The same things were measured in two ways. Each way mixes the same 10 hidden numbers, adds some noise and spreads widely along 5 directions of its own, which tell nothing about the thing.
Some things both ways: the first way, then the second way.
[ 27 -12  -2 -13 -19 -12  -3  -1   9 -24  20  -6 -11   3 -17  12   4  31
   4  -3  -1]
[ 11  11  29   3  -1 -34  -2   4 -43  25  78 -10  -4 -40  -6  40]

[ 37 -17   9  14  10  14 -32 -12   7  28  17   7  -2 -10  41  23   6  -1
  -1  14   3]
[ -7  -6  28  34 -23  27   8  10  -4  38   8  31  11   5 -21  -7]

[  9 -14   1  -5   5  10  -3  21   7  13  -5  -3  36 -28  19  14  13  32
   6   8   9]
[ 16  23  23  13   8  24 -23 -10 -11  22  13 -24   1 -15 -15  18]

[ 24 -34 -13   2  -2  -6  33  -2  10 -33  16  12 -31 -20   2  27   6 -46
 -22  19   9]
[  4  35 -18  17 -19 -58  11  11   3 -51  57  22   5  12  14  30]

[-21  11 -28   9 -14 -16  26  -8  11 -43   3 -23  -1   9   7 -18  -8   9
   3  40  33]
[  4 -52  -4  -9 -54 -50  45  -1  39  -9   2  46  21  17 -11  -8]

[  8   8   4 -25 -19  24  -2   2  -1  21 -31  -9   6  26  14  30   7 -28
  10  13  -2]
[-46 -19   0 -29 -21 -28   9 -10  37  11 -16   0  16  42   6 -43]

[ 15  30  17  -6 -26  -8 -12 -15  29  13  -7 -12   7 -16  38 -11  -7  -5
   5  42   7]
[ 25 -53  23 -23  52  60  13  31 -21  41   0 -23  -3 -16 -12  32]

[-34  -9 -45  44  -4  -3   7 -16  18 -48  -2 -38  52 -13 -24 -14  47  33
  37  27  10]
[-45 -33   4 -14 -78  -7  23 -48  40  -8 -47  11  20  65  19 -43]

[ 19 -14  12 -23 -17  63  10  16 -11  13 -29   7   3   2  15  18   0 -19
 -20  38 -14]
[ 11 -40 -69  -8 -33 -15   5  -5   7   0 -23  -1 -24 -27  29  -4]

[ 20 -19  -3   3  -2   5   3   1  15  -9   4   5  17 -23   7  13  29  -8
  11   2  -9]
[-18 -19  -4  10 -53  -7  42 -17  51 -45  -9  26  23  42  13 -17]

[-28 -63 -18  35  50  38  11  34  -6 -35   9 -43  29  26 -31  26  -1 -23
   7  38  -4]
[-16 -36  -1  -8  26 -67   3   7  16  -8  23  23  10  11   9   7]

[ -3  28  -4 -32 -22  -8 -10  -3  -4  13  -7   5  11  24   7  24  20  16
  14   8 -17]
[-21  -4  43 -10   9  -5  23   3  14  37  37  -1   0  17   4 -12]

[ 16   1 -17   4 -13  -3  26 -15   4 -33   7 -13 -19  36 -18  20  -2  -6
   3   5 -13]
[-29 -34 -21   0 -63 -36  34  -7  63  -8 -36  37  33   5  -7 -45]

[ 12 -64 -11  52  48  -9  21  -3   3  -6  33   6   7 -12  -6  35   2   6
  12 -10  -2]
[  7  -5 -28  12  17   8   0  15   8   2  13 -10   0 -37   4  17]

[  9 -16   7  -9   8  -5  11   0  17   0   8   3 -11 -37  37 -11  13 -27
   7  38   7]
[-20 -12   1  10 -20  19 -16 -16  14   1 -27  -6   9 -11  -1  -2]

[ 37 -17   3   0 -51 -26  15 -18   7  19  -5  62   1  11  -5  43 -44  49
   4 -64  53]
[ 69 -23 -69   7 -38 -46  25  -3  -6 -22  49  18  -9 -43 -26   5]

[ 16  35   4 -46 -33  17  -7  13 -22  58 -44  20  10 -13  64  41  15  17
 -30  14   8]
[ 18 -37 -31  -4 -56   3  95  21  62 -36   6  37  29  38   6   8]

[  5  27  15 -46 -59  32 -32  13 -13  14 -22  14  23   8  -2  32  11  13
 -39  46 -35]
[ 28 -60  23 -12  21  41   4 -10 -29  34 -13 -23 -13 -10  31  24]

[  7  19  -8   1 -22  -6  16 -38   9 -23   4 -11 -32  12  21 -10  18 -51
  11  38 -26]
[-25 -62 -35   2 -18  19  42  11  57  23 -32  13   6   2   9 -22]

[ 23  52  12 -43 -68 -15   0 -26  11  14 -16  32 -11  29   6  17 -15   2
  -1   9  -4]
[ 19 -36 -22 -22 -50 -46  50   9  20   2  29  30 -21  25   5 -16]

[ -9 -32   0  36  12 -12  29 -21 -15  44 -24  27  27  -1   4  46  -2  32
  19 -30 -11]
[  5  36 -17   7   8 -37   9 -10  29  28  45  -2 -32  46 -18  19]

[-11 -41 -17  48   2 -26  52  -8   5  -6   1  42  35 -42  21   7  -9  36
   9 -30  25]
[ -2  16  21  -1   7  -5 -15 -29  21   9 -10 -25  -7  11  21  -3]

[ -7 -19   4   5  17  -4  -3 -12   4  25  12  18   9 -14  12  14   6   5
  20  27  -2]
[  4  20  -7  34 -42 -37  10  -5  28  -9  30  50 -21  36 -25   0]

[-37   1 -30 -17  14  14  12  -7 -21  15 -26  -4  18  20  11  16  42  11
  36  23  -5]
[-10  40 -13  44  -2 -40  25   3  51  16  74  32 -22  27 -25  -7]

[ 46  16   5 -14 -44 -15  36 -36   8  40 -26  52 -13   1  11  22 -31  62
  16 -32  35]
[ -1 -16  24  18  24   4  12  21  24   9  14  18  11 -12 -11  17]

Other things, the second way, with their names:
q732: [ -5  29   7   3 -36  21 -20 -22  18  -5 -41 -19  -7  -1  28 -52]
q666: [-33 -46  46  -9  16  55  -7  -3  10  28 -43 -13   3   8  30 -23]
q590: [ -2  -7 -23   0 -61   4   8 -24  29  40 -22 -12  -4 -33 -29  10]
q111: [ -3 -10  48  31  47 -12  17  20  29  34  52  44 -25  35 -11   5]
q518: [-28 -40  38  -5  20   1 -16 -15 -13  13   3 -27  24 -17  28  11]
q736: [ 20 -68 -33  -7  16   6  11  -2  -4  17   2   2 -35   3  25  15]
q330: [-11 -56  19  28 -40   5  16 -35  41  -3 -20  30  44  16 -44  -5]
q121: [  3  12  57 -20 -11 -52   5  -3 -20   7  58  12   2  31 -21  12]
q112: [-43  -9  61 -12  10  26  13  -2  11  -6  -1 -11  33  38  40  19]
q222: [-56 -31  -6  -8  -8 -26  -1 -22  29  41  -4 -12  -7  10  17   5]
q80: [-40  -9  -5 -24 -24  -9  50  10  39  -4  14  -2  26  28  32  -3]
q772: [  2   0 -37  13 -17  15 -20 -20  17  41 -24 -15 -25  -6 -18 -14]
q997: [  8 -26 -34  11 -36   7   9 -10  23  38 -25  10 -34  -3  17 -24]
q915: [ 37  -7 -32  26 -25 -42  45  -3  63 -52  35  27  19  -7 -18   7]
q995: [  9   7 -44 -13 -24 -26  46  33   5  20  57   8 -30  -7  14 -22]
q31: [-24  22  29  34   1  -7 -11 -38  18  46  40   1  -4  34 -37   1]
q143: [-32 -29  25  15  29  15  -7   3   6  35  -1  -1  12 -16  19 -23]
q162: [ 33  15 -16   0 -52  16  36  14 -11  13  31   6   8  -1 -14  27]
q649: [ -8 -69   2  36 -15  17  17  -1  30   8 -25  53   8   5  -4 -30]
q531: [ 27 -26 -52   1  34 -36  23  29  25 -18  34  11 -29  -5  16  -5]
q327: [-33 -63  -1 -43 -44 -10  31 -12  47 -11 -60   2  15  35  39 -35]
q120: [ 34 -49 -18 -12  31   7   0  20 -15  -2   0 -10 -29 -48  35  13]
q527: [ -9  56   8 -25  42  -2 -12  32 -42  -2  69 -59  11 -14  23  20]
q285: [ -3 -41 -21   7  -6   5  36   6   6 -40  21  10  -5  25  56   3]
q746: [-18 -22   8  11  27  37 -31  -8 -13  14  -1 -28 -33 -44  46  -5]
q942: [ 47  36 -22  45 -74  12  -6 -22  25  25 -21  26 -30 -21 -29 -35]
q423: [-18   1  21  13  44 -27 -30   0  20   1   8  -4   6  -1 -11  -1]
q244: [  2 -22   4 -15  -5  -8  33  26 -26  19  68   5 -30   5  34   9]
q78: [-12 -49   4  -7  74  42   0  22 -12  38   3 -16 -32   5  48  16]
q288: [-25 -45  -7 -14  -7 -38  13   6   0   6  16  10   1  -7  35  -5]
q720: [-11 -36  41  42 -54   7  18 -40  10  15  11  32  21  18 -23  25]
q803: [ 15 -88   5  16 -42  -3  53 -17  33 -10   4  51  13  21 -25 -13]
q37: [ -7 -17  23  11 -27  -6  26  13   7  -6  17  28  27   5  -4 -13]
q345: [ -5 -17  27 -23  12   0 -18  -9 -21  30   0 -29  -2 -14  -1   2]
q907: [ 25 -72  -1 -35 -15  10  20   3   0  19 -32  -7  39 -35 -20  -7]
q973: [  8 -30 -22 -22  -8 -48  32  22   4 -27  36  13  -4 -16  31   3]
q234: [ 36 -15  -8  -5 -36   1  33   2  -9   8  39  -7  -6 -39  -8  27]
q914: [ 32   0   4  13   6  10  16  23  -3  24  32  10 -19 -11 -17  19]
q936: [  7 -20 -10  12  -9  29  21   7  28  35 -12   5  -5 -12  -8  -8]
q789: [ -3  29  -4  23 -44 -22   9  -9 -27  34  79  -6 -27  -6 -11  16]
q753: [ -9 -34  44 -27  33   2  22   8   9  13  16  -9  26  40  -2  11]
q517: [ 14 -19 -14  10   6  12  -2   3 -22   9  49 -11 -17 -21  -1  -8]
q446: [-36 -31  42   7 -17   0  28  -2  50   2  -8  23  34  33  -2 -14]
q716: [ 44 -56   0  -5  17  23  22  33 -44 -28  32  11   2 -29  42  40]
q491: [-12  -8   5   0 -17   3   1  -3  14  28  -5 -13  23 -46 -27 -17]
q957: [ 18 -10 -83  34 -30  -4  32  15   6  46  49  17 -44 -21  -3  19]
q917: [-19  -5 -12   7 -11   9 -26  -9  21 -10 -51  -2  -4   4  15 -39]
q612: [-13  -7  44 -19   8  29 -11 -10 -18  17 -10 -23  18  22  16  -8]
q909: [ -9  -7   1  -9  37  45   4  26 -16  26  18 -29  12 -20  17  19]
q441: [-38 -53  15   4 -18  14  18 -15  11   1   0   4  34   7  16 -22]
q82: [-29 -16  22  -4  35  -2 -15  20  16  30  -8  -6  18  -9   2 -17]
q202: [-47  -6  23   0 -31 -25  36  -8  48  -9  33  14  41  37 -18 -14]
q209: [  2  16  12  23 -31 -19  16  -7  29  -1  23  18  26  -5 -36  -7]
q585: [ -8  -5  37  33 -20   4   7  -5   4  -7  34  29  25   2 -27 -30]
q170: [-23 -30  29  16 -23 -27   5 -31  23  11  -2  13  34  -2 -26 -22]
q508: [ -2 -19  16   2  -8  -1  37  15  14  43  39  16 -20  13  -1  11]
q512: [-28 -25  -1  -8  20   0 -24   3 -13 -28  -8  -4  11   2  25  -9]
q336: [ 26 -13 -28   6 -34 -35  10 -43  29   3  11 -19   8 -14 -40   9]
q386: [ -4  40  -9   6 -77 -14  36   3  35 -15  20  20   7  26  -7 -19]
q55: [-14  -8  23  -7  15   0  17  25   0  37  38  -3 -20  -9  22   5]
q255: [  0 -23  20  29  36  -4 -19 -15  11  30  15   8 -25 -14 -14   2]
q631: [-14 -48   9   0  38  41   2  -7   1   3   2 -25  18   0  29  34]
q701: [-59 -22  36  17  10   2 -26  -9  -9  48   8   2   8  -1   2 -17]
q208: [-38 -55  27 -14   4 -38  29  33   7  -1  23  29  20   0  39  -4]
q533: [ -7 -53  30  10   1  16  27  20   1  58  24  21  11 -33 -18  16]
q187: [-26  30  33  -3  32  10 -16 -14  -5  58  35 -40  -1  14  -9  10]
q268: [ 15   1 -46  26 -66  13 -14 -21   3  19 -27  11 -34 -20  -3 -24]
q938: [ 32  31  26  46   4  29  -9 -21  11  40  29   6 -36  23 -32  -4]
q715: [-43 -19  31 -44 -10 -14  36  22   7  11  33 -12  17  22  21   2]
q685: [ 38 -29  11  27 -16  66  -5  -9  -6  32 -25   8 -30 -14  -8  -3]
q935: [ 25 -12 -36  -5 -34 -15  48   9  27 -23  18  15  -7  21  12  31]
q167: [-38 -41  50 -11  47 -26   0  20   0  15  12  26   0  49  33   6]
q488: [-32  -3  54 -12   2  18  18   5  38  11 -27   1  32  41  21  -7]
q879: [ -4 -26   6 -56  36   6   5  32 -24  60   1 -39  -2  -6  14  27]
q439: [  6 -55  11 -18  33  11  28  21   8  15  10  -1  13   0  23  25]
q615: [ 26  45 -37  20 -47   1 -15   9 -12 -29  13  -3  11 -52  -4  -3]
q954: [ 16  12   8 -10 -16  -9  20   3  19 -14  -1   1  13   9  11  -9]
q681: [ 11   2 -30  11 -14  -3  33  -6  27  22  18  -7  -9   0 -14   2]
q273: [ 29 -29   2  -3 -54   5 -20 -54 -17  33 -39 -16 -41 -15  23  -6]
q476: [ 47  -2  -3  21 -38   9   1 -11 -18   3   3  22  -4   2 -21  15]

Some of these things the first way, each followed by its name:
[  4   5 -12 -36 -11   3 -40   7   8  15   0   6  23  10   9  21  28  25
  32   5  36] : q585
[-35 -65 -38  53  48 -22  40  26  -6 -36  24   0  36 -26  11  13   6  18
   7 -13  25] : q915
[ 24  -4  -6 -24 -29   3 -31 -17  -2  17  -4  13   4  26 -27  43  26  33
  24 -20   2] : q441
[ 22  -6 -10   4  -8   8  33 -15   8   4 -14   7 -14  14  20  16 -19 -13
  10   3  26] : q82
[ 39  -9  21 -55 -28  42 -18  10   9  44 -25  32   7   5  -4  46   2 -14
   8   9  17] : q512
[-16 -42   6  22  27  -8 -20 -10  -1  27   0  -6  11 -28  48   3  28 -21
  27   7  -3] : q31
[ -2 -28  -1 -10  13  22 -39  15   3  33   0  12  40 -10  20  21  22  17
  31   2  24] : q517
[  6  -2  -9 -15  -2 -38 -10 -13   2   9   3  -4 -20  12  15  34  26 -14
  26 -15   7] : q202
[ 20  -9  -7 -22 -41  29   3  -6   3  11 -23  44  11 -28  28  20  23  -9
 -10  10  22] : q285
[ 29   3  26 -22 -24  -5  -9   2  18   4   2   7   0  -1   5  11  -5  -6
   8   6 -12] : q345
[ -5   3   4 -28 -18  -2 -24  -2   4  15 -19 -21   9  -4  11  -2  20  27
  25  21  15] : q330
[  6  32  -5 -46  -9 -15   4   6  -2  29 -11  23  -4 -24  62  19  24   4
  -7  24  11] : q386
[ 16   1   0   7 -28  24  13 -26  -6  13 -11  28   8  12   1  16  -4  17
  -3  13 -21] : q997
[  2   7 -33  10 -23 -18  37  -2   2  -4 -10  33  51  13 -36  47  -6  95
  10 -35  27] : q954
[  3 -25 -18  58  -8 -40  17 -36   9 -41  35   2 -15  10 -17  30  -7 -23
 -13   2  -8] : q439
[ 19   1  -5 -20  -3 -14   8   6  12 -23  12 -18 -25  -2  24   5  13 -37
   0  16  -6] : q209
[-31   7 -13   2 -20  -7 -26  -6  14  -4  -4  -9  40  -7  16 -27  14  41
  34  27  37] : q803
[ 13  31 -13 -17 -22 -29   2 -19  22 -22   7 -18 -12  10   5   2  20   4
  22  14   5] : q715
[-10 -33 -10 -13  18  39   2  16  -6  44 -15  42  66 -32   3   2  23 101
  41   2  27] : q746
[ 33 -63   1  40   3  17  12   3  11 -24  11   0   9 -23  -3  11  -6  10
   2 -24   9] : q518
[ 21  19   5  10 -32 -39  -6 -42  32 -34  46  20 -14   6 -30  13  16 -30
   8  24 -47] : q666
[ 10 -39  -5  63  -9 -28  29 -52  23 -19  26  33  21   9 -59   4 -17  50
  55 -38  -5] : q255
[ 32   6   5  -1 -12   3  19  -1  -3  16  -7  18  -1 -14  35  38  -2  -2
 -24   3 -17] : q488
[  0 -10   3  14  -4   6  19   2   6   5  -6  15  23 -17  24   6  -9   7
   0  11   3] : q327
[ 22 -11   0  15   0 -19   8 -18  13   9  13  12   3  -6   6  16   4  25
  23 -16   0] : q446
[ 20 -15  15  -5 -19  59 -12  -9 -15  44 -24  27  16  10   5  49   5 -16
 -16  29 -31] : q78
[ 14  11 -13  12 -16  -2  14 -29   1   4  -4   3   9  18 -15  26   8  38
  13   2 -18] : q936
[  6  13  -5 -62 -21  80 -41  59  -7  10 -27 -15  57   1 -15  31  26  52
 -25  67   1] : q716
[ -7 -48 -17  52  10 -31   1 -24  10 -35  32  -4   1 -23 -12  25  22 -21
  -1   5  -3] : q631
[-20   3 -16  -9   3  18 -24   6   5 -12  10 -12  26 -11  25 -12  36   2
  12  56   2] : q244
[  6   6  10 -11   8 -17  16   1   1   8  -2 -17  -7 -20  23 -17   9  39
  13  21 -23] : q590
[ 21  -3 -21 -25  -4 -10  25  13  12 -28  16  12 -14 -20  20  19  14  -9
 -14  23  30] : q615
[-15  40 -29 -45 -41   1  34   3   7   8 -32  48  35 -25  36  -3  20  34
   7  23  46] : q732
[ 32  32 -18  -5 -46 -21  10 -49   5 -16  10  27 -22  53 -25  41   5   1
  10 -18 -20] : q995
[-16  20  -7  -8 -61 -17   8 -47  16 -41   4   9 -27  12 -17  -7   7 -63
  -3  61 -18] : q736
[ 44 -14   1 -10 -27  25  -1 -21  -7  25  -8  37  -1  30 -20  48  -4  33
  14 -33   0] : q143
[  36  -40   23   22   15   -7    0  -13   29  -24   52   18  -23   -1
   -6   43   -2 -103   -5   24  -48] : q917
[ 13   4  20 -67 -27  20  22  13  -2  32 -40  24 -20   4  29  21 -12 -39
   1  23  18] : q423
[ 29 -29   7 -10  15  37 -12  32 -10  55 -21  14  50 -30  16  54  21  64
  -2 -14  -7] : q112
[ 43  -5  17 -30 -41   6  -7  -3   3  13 -12  17 -10  21  -6  28  -7  17
  11 -34   0] : q170
